The same things were measured in two ways. Each way mixes the same 11 hidden numbers, adds some noise and spreads widely along 8 directions of its own, which tell nothing about the thing.
Some things both ways: the first way, then the second way.
[-10  31  16  -3  -4 -15   6 -14 -13  18 -36  18 -56 -22  -2  46  13  -7
  -2 -25  -6  -8  13  28  15]
[-24  17   3 -10   0  -7   6 -17   2   9   2  -7  21 -18   5  12  -4  -9
  21   8 -23]

[  5 -18 -24   8   5  13 -24  11   3 -35 -11  10 -10  15   6  21 -48  26
  21  -1 -12  -5  18 -22 -18]
[-21   2  27  -6  -1 -30 -18  19  -7   0  15 -15 -12  -6 -23  -3   3 -24
 -24 -16  17]

[ -5  17   3 -27  -6 -45   5   2  10 -11 -11 -42  11   4  -3 -17 -11  10
  10  17  22  25  -4 -19  -4]
[ 11 -21  -5  -8 -18  10  19 -17  30  35  25  15  48   3   5  -1  -8 -11
  43 -17  11]

[-29 -20  11  -3 -17  32   8  28   4 -32  -8 -13  -5  -6  16  23  19   6
 -18   3 -13   3  16  -4  14]
[-49  23  -2  -9   5  -1 -10  12  15   8 -13 -34  12  -5 -10  29 -13 -12
   6  12 -28]

[ 22 -38   9  -1  -1  48 -13 -22   3  20  28  -6   3   3  -1  -6  13 -25
  30   6  16 -40  -3  11 -17]
[ 12 -12   4  -7 -18  -4 -12   6  -6  25  13  -1 -30  11  -7   8  -4   3
 -15 -20   3]

[ -8 -15  -7 -38 -11 -12   7  -6   3 -10 -33 -12 -18  -4   4   6  25  -2
   2   1  19  16  -5   0  25]
[  0  20 -26  12  -1  12  -6  -1  27   2 -16 -16  22   7 -11   4  15 -18
  13 -16  16]

[-10  14  17  35   2  -7  -7  -9  -6 -10 -16 -19 -25  -5 -19  47 -51 -17
   7 -15  -5 -48  28  -2 -41]
[-35 -15  40  -9   3 -22 -16  55 -11  -9  -9   1  32 -13 -10   5 -19 -28
  -3 -19  18]

[-23 -10  10  21  15   8  -2 -11  -2 -30 -10  23 -21  34  11  52   8  20
 -35  -1  -9 -21  33  30  15]
[ 40   8  -4  13 -10   4  -3  -5  25   9   1  -2 -61  17  -5  -6  22  29
 -60 -14  29]

[  1 -10 -15   8   6   8  -1 -31 -15   7 -26  10 -42  -7 -10  28 -13 -14
  17 -25   5 -26  -7  18  -8]
[  1  19 -37   6   5  -5  -7 -16   3   2   7 -21 -24   3 -10 -10  23 -12
 -10   0 -16]

[  1 -18  16  14   4  40 -32   6   6   3  12  -4 -32  -4 -25  41 -22 -11
   2  13   2 -43  36  -5 -19]
[-31   6 -19  17  -9  16 -22  12  -2  10 -37   7  17  18  -5   7 -33 -28
 -17  42 -40]

[ -6 -14   2   9   7  11   8  -2   0  -8 -13   2   0   0   5   2  22   0
  -1   1  -2  -2   0   1  -2]
[-23  21   8   5 -17   9 -17  -5  33  28 -12  10   4   6  18  -3  -6  -8
   2  12  -8]

[ 14   4  -8  41  12  -5  14 -17  -6  -2  -7  -3   3   3   6   1 -23   5
  22   0 -26 -20 -16   4 -26]
[-32  20  20 -22  25  -5   1 -21 -20  11   5   1  16 -25  22  17   7  33
 -33  -8  -6]

[ 29  -5 -17   1   8  -4 -30  12   3 -14   5 -13  -7   1 -11   4 -47  19
  30  25  -7  -6  -4 -31 -27]
[  5 -32  -5  20  -4   9 -10  20   6  22   4  -1  42  19 -45  -9 -14 -12
  14 -21  25]

[  4 -13  12  50  25  14  35 -26  -8  -4  51  17  33  14  12 -22 -19  12
  22  -1 -56 -19   3  33 -30]
[ -5 -15 -20  -3  19  11  10  16   7  -2   3  -7   6 -13 -16   1   2   2
 -23  -4   5]

[ 15  -2 -22  47  21  40 -26 -24 -12   6   4  61 -15  30  -3  -7 -27  27
  16  -3 -30 -14  18   4  12]
[-29   7  13   5  11  -3 -10   5 -24 -45 -42  22  13 -21  11  30  -9  -5
   3  10 -18]

[  8  -4  -8  -1   5  -5  -9  14  12 -13 -23  -6 -13   6   6  26  -9  14
  18   3 -11  -6   0  -3 -20]
[-21   6  39 -15  -2 -15 -24 -12  -5  -4  -1  -1  -7  11   0  -9 -11  -9
 -28  14  -2]

[ 19  20  -5 -27   1 -26  14 -25 -10  30  -8  22 -19  -4   1 -28   9  18
  31 -17 -13  44   0  20  24]
[-19  11 -28   9  27  21   2  16  -6 -44 -44   1  37   2  -2  24  -3 -21
   1  16  -8]

[ 13 -20  22  39  14  48  12 -22 -12  31  25  12 -12 -23 -15  25   9 -23
  22   6  -4 -57  18  32 -29]
[-28   3  33 -13   8 -22  12  15  -1   1   3  13  39 -36  13   8 -15   2
  14   3  -1]

[-29  -1  18  16  22 -11   9   7   6  -9 -20  10   0   7   3   5 -29   8
  26  -6 -21  10  27  -7  -5]
[-20  43 -21 -15   8 -11   5 -34  11   6  10 -18   1 -21  16 -14  15  -7
 -17  21 -26]

[ 49  12 -15  19 -19   1  15 -22  -5   3  27 -22  -2 -10   6  -1 -18   4
  20 -14 -34 -18 -13  19 -49]
[ -5 -22 -18 -11   1  21 -18 -10  -1  21   3   2   4  21 -17  14 -19  -3
  -4   5  -6]

[-30 -14  30  23  15   7  10  -1 -10  -1   3  19   0  -7   0  14 -25 -10
  20 -11 -28 -25   3   5 -13]
[  3  19 -14   7  19  -6   9   4  -1 -26  -9 -15   4   5   1   4  13   8
  -1  11   0]

[ 51  -5 -24  16   1  21   9 -28   3  14  54   3 -19 -11  -3  -8  -6  18
   9 -11 -33   6  -4  26 -38]
[ -1 -27  15  16   1  -2   3   9   1 -36 -13  20  10  -4 -18  -3 -14 -16
  10  15   3]

[-16 -16 -28  10  14 -20  33   6  -2 -59 -31  21  10  22  37  13   1  51
  -3  23 -48  24  -4   8  37]
[  2 -10  15  13 -17   5  -6  20 -13  15  -9  23  -9 -27   3  -5   2  17
 -20 -15  24]

[  8  28  -2  42  -5  -1  10 -40 -25   0 -11  31 -27   6   1  29  -6   3
 -11 -31 -28 -37  14  36  -8]
[ 51 -19 -12   7 -14   0  -1  -3  -4  13  24   0 -34  13 -21  -4  15  38
   6 -47  29]

[-11  28  41   3   9 -20  17  -4  -1  23  -5  34  13 -13  20 -24  23  -1
  30 -10 -26  16  10   4  12]
[ 21 -28  13   4 -38 -34 -19 -10  -5   1  42   2 -37  11 -32 -43 -15 -12
  39   8  -1]

[ 23 -32   9 -19   4  24  -6  -3  11  20  -2 -11 -11 -10  -5   8  25 -13
  29  24  22 -12  14   1   3]
[ -8   7   8  -2   0 -15  -8  -6 -11  -5   3  -3   8 -18 -12 -12  -1  -1
 -11   4   7]

[ -2  15 -11 -36  -2 -36 -17  17   5 -34  22  -8   2  12  -2 -30 -32  44
  -6  -3 -13  64   7 -28  -7]
[ 13  -7  -8   9  -2  21   8 -11  18  14 -18  12  -1  37  28   2  -3  -2
 -12  20 -23]

[ 25   2 -10  -5  -3   9  17 -21  -6  25  13  43 -15 -14  13 -17  19  17
  26 -30 -36  25  -6  29  -2]
[ -3   7  14   3  -8 -14 -10  -7 -19 -28  -1   7 -38   8   6  -6  -3  -5
  -4  30 -13]

[ 13   7 -12  16   4 -14   7   0   3 -14   7  -2   4   9  -1  -5 -36  34
  13  10 -23  18  19  -8 -12]
[ 18 -24  17  -2   2 -22  22  -8 -30 -24  26  20   2 -27  -3 -13   0  23
  12  -3  11]

[ 24   4  10  -6  -3   6 -26 -28  -5  37 -18  15 -45 -10 -15  18   6 -26
  16 -21  11 -28   2   5  -6]
[ 12 -22   5  10  -5 -10  -9 -13 -32 -37   0   6  -4  -1 -26 -11   5 -14
  44  -8   1]

[  4   6  17 -27 -15 -21  30 -20  -3  11  -4 -19  -9 -19   0   6  30 -13
  10   0   2  -4   5  29   6]
[  1   3  10  -7  16 -11 -11  29  -4 -20 -18 -16   9   5  -8   3   0   7
 -33 -12  25]

[ 13   5   9  18  -4  10   7 -32   1  25  20  -9 -37 -11 -28  10 -14 -13
  -9 -36  -8  -4  37  21 -33]
[ 14  29 -10  12  -7 -10  -5   5  36 -38 -19 -11 -23   2   0 -17  13  -3
 -17  13  17]

[ -3 -15  -6  26  16  -4  22 -21 -25 -19 -12  -5  -3 -14  12  18 -15  -6
  22  17  -6 -34 -29   4  -2]
[  0   1 -21   3  23 -13  -4 -10   9  18   9  -7  11 -21  -6  -2  20  15
  -8 -11   6]

Other things, the second way, with their names:
<296>: [ 20 -28  19  22  -6   8   8  39 -59 -19  -5  26  13  14 -12   1 -11  20
   4 -28  17]
<134>: [  0   2  13 -14   4 -18  -1  -7 -14  20   9  11   6 -16  22   4  -1  31
 -24  -4   1]
<90>: [-14 -42  22   4 -22 -13 -42 -22 -24 -32 -29  64 -18 -24  12 -13 -28 -42
  39  43 -36]
<383>: [ 20  13   6 -19  -1 -17  -3  -6   8  18   6   1  -8  -1  22   2  11  25
 -23 -25  11]
<410>: [ -5  -4  -3  -1  21  -3  12  18 -15 -22   1 -27  13 -10 -27  15   9  13
  -1 -27  13]
<73>: [ 23  13 -12  -3   0 -21  -8 -16  -5 -32  11  -6 -32  13   3 -23  15 -12
  15  14  -3]
<26>: [ -1  -8   1  10  13  11   5  -7  25 -37 -20 -13  28   3 -30  -4  -6  -7
  20  13  10]
<4>: [  4  17 -29  23   7  18 -14 -11 -31  -3 -21  -2 -27  36   1  -2   4  18
 -19  18 -37]
<118>: [ 26  12 -20   5 -18  -3  -8  -8   4  14  13   2 -34  12   6 -26  14   7
  -8   1   9]
<248>: [-30 -23  -6  31  28  18 -15  49 -43 -48 -42  12  17  27 -25   8 -14 -36
 -19  17 -17]
<274>: [ 54 -10  -9  23  -8  16  14   8 -35  29   5  18 -28   1   3   6  24  74
 -21 -62  20]
<188>: [ 37   4  -7   4 -22  -4 -14   1  12   9   5 -17 -47  16 -20 -16   3  28
 -14 -18  10]
<129>: [ 14   0 -34 -12  17   6  14 -55  19  13  20  -4  -9  -7   8   9  22   9
  10   3 -16]
<18>: [ -2  19  -5  -4  21 -15  11 -20   0 -29   6  -9 -15  -5  -6  19  12  12
 -51  12   7]
<183>: [ 15   1  -4   8 -27  11  -1 -12 -11  41  25   7  -7  34   2  -8  -3  16
   8   1   5]
<68>: [-36  15   2  11  10  12 -10  35 -23  24  -8  -5  16  17 -11  28 -10   8
 -55  -8   5]
<24>: [  2 -28  13   8 -15  -2 -10  12 -12  10  -5  42   0   2  17   5 -18  -1
   9   2 -10]
<401>: [-30 -25  -7 -24  -4 -12  -6  19 -10  26  21   9  -3 -23   5   2 -19 -38
  -9  16 -22]
<279>: [  5  -9  -9   4  -8  -5  17  -7  -9   4  15   7   3   7   7  14  -2   3
   9   4 -12]
<303>: [-40   1 -27  18  10  12  -3  32 -53   1  -1  -8   4  14 -23   4 -22 -12
 -36  35 -36]
<313>: [-26  14  14 -13  17 -11   8  12   7 -30  -2 -13  -1 -34   1  -2  11  -7
  -5   4   7]
<75>: [-16  -4 -26   0   3  19   0  10  41  28   0 -19  25   6 -20  14  -6 -14
  -3  -1   9]
<258>: [ -1  -1  -2  -8 -21  -4  14   3 -18  36  32  -2   9 -26   9 -16   8  10
  16 -19  10]
<264>: [ 56   6 -59  34  -4  19  37  -9 -35 -25  -1  15  10  12  -3   7  10  40
  17  -2   2]
<323>: [-56  19  36  -2  12 -20  -8  20 -14 -17   2 -15   9 -15  -8 -11  -2 -13
 -20  12  -8]
<74>: [ -8  -1   8  23   7 -14  -1  -7 -27 -16  17  -3   4   5 -33 -13  -3  16
 -11  12   6]
<357>: [ 22  -3  -9   8  12  -1  36  17  10  22  42 -19  14   5 -20  -2  27  26
  -3 -61  30]
<71>: [ 49  23  -4  -3 -26   4 -16 -24  22  18  -3   3 -33  32  13  -4  12  33
 -27 -25  30]
<35>: [  6  22   9  16 -23  -9 -18   6   5  22   3 -15 -29  10  -8 -31   8  13
 -16  -4   8]
<331>: [-25  17  31   1   5 -26 -19  10  26 -11 -28   8  43  -7  10   7  -9 -19
   2   2  12]
<167>: [ 14 -11   8   8   8 -16   2   4 -41 -28  12  -7  -4  -6 -24 -20  17  -1
  19 -27  10]
<405>: [ -8   3 -17  14  -4   6  -2  12  38  26  14 -21  18  30 -27  -5  -5  -4
  12  -6   6]

Some of these things the first way, each followed by its name:
[-13   8 -18  18   8   9 -13 -19  -9  -7  20  65   9  30  -9 -21 -26  43
   8   6 -29  -2  11   9  18] : <279>
[-12 -25   0 -15  13  20  -8  15  -3  -9 -21  37  10   9  18 -19  31  18
  21   8  -8  21  -2 -10  32] : <4>
[-33 -20  31  27  21   5   9   3   0 -20   5  32  42  22  12 -20 -17   5
  20   0 -30 -10  29 -12  -5] : <118>
[ 37  -5 -25 -18 -20  -1  15 -16  -2 -12  32 -30  12  -4  -1 -31 -20  19
  25   1   6  29  23  -3 -20] : <401>
[  0 -36  -7  12  11  42  -7 -14   5  16  28  46  20  22 -16 -32 -17  21
  34  24 -17  -8  20   2  15] : <264>
[-11   1   9   5  23 -39  37  19  10  -7 -27  -6  11 -22  43  -5  -7  14
  46  16 -43  29 -53 -13   2] : <74>
[ 37 -20 -57 -30 -26  -6  12  -3   3 -24 -31 -33 -42 -24   2  22  -6  11
  13 -25  -3  24 -15  -1 -28] : <167>
[ 20   9 -13  46  16  11   2 -18 -13   0  30  44  -8  13  -8 -14 -50  34
  14 -37 -61  16  36  13 -33] : <313>
[ 10  14  -1 -23 -40 -18  21  -9   3  -7  -2  -6 -10 -23  -4   8  33   2
 -24 -19  -8   3  10  14 -15] : <183>
[ -9 -42  -1   6   8  38 -16  23   9 -14 -33 -34 -21  12  -1  44 -14  -8
  17  16  11 -25   5 -10  -7] : <188>
[ 12 -23   0   0 -26  44  -9 -14  -4  -6  18  20  -8  -1 -24  13  12  -4
 -17 -28   9 -24  65  10 -29] : <73>
[ 27  -7  -8  14 -12  13  40 -39 -11   7  34   4  11 -23   1 -13  27  -4
  12  10 -18 -28  -7  36 -13] : <134>
[-16  -2  16   7  -9   5  15   4  11 -15 -16 -14 -12  -9  -5  26  31  -6
 -33  -8   3  -3  33   5 -11] : <323>
[ 21 -21 -37  -1   0  21  14 -28  -6   1   9  -2  -7   0 -10  -7  15  11
   7  -6  15   2  -8  26 -20] : <357>
[-13  20   3  11  -3 -30  23   7   1 -35 -10   6   9   0  27   4 -11  29
  -1  -3 -37  22  10  -5   2] : <68>
[ 30 -33 -38  -2  -8  61 -26 -25  -7  14   6  23 -31  19 -31  16  18  13
  -2  12  17 -33  17  29   9] : <410>
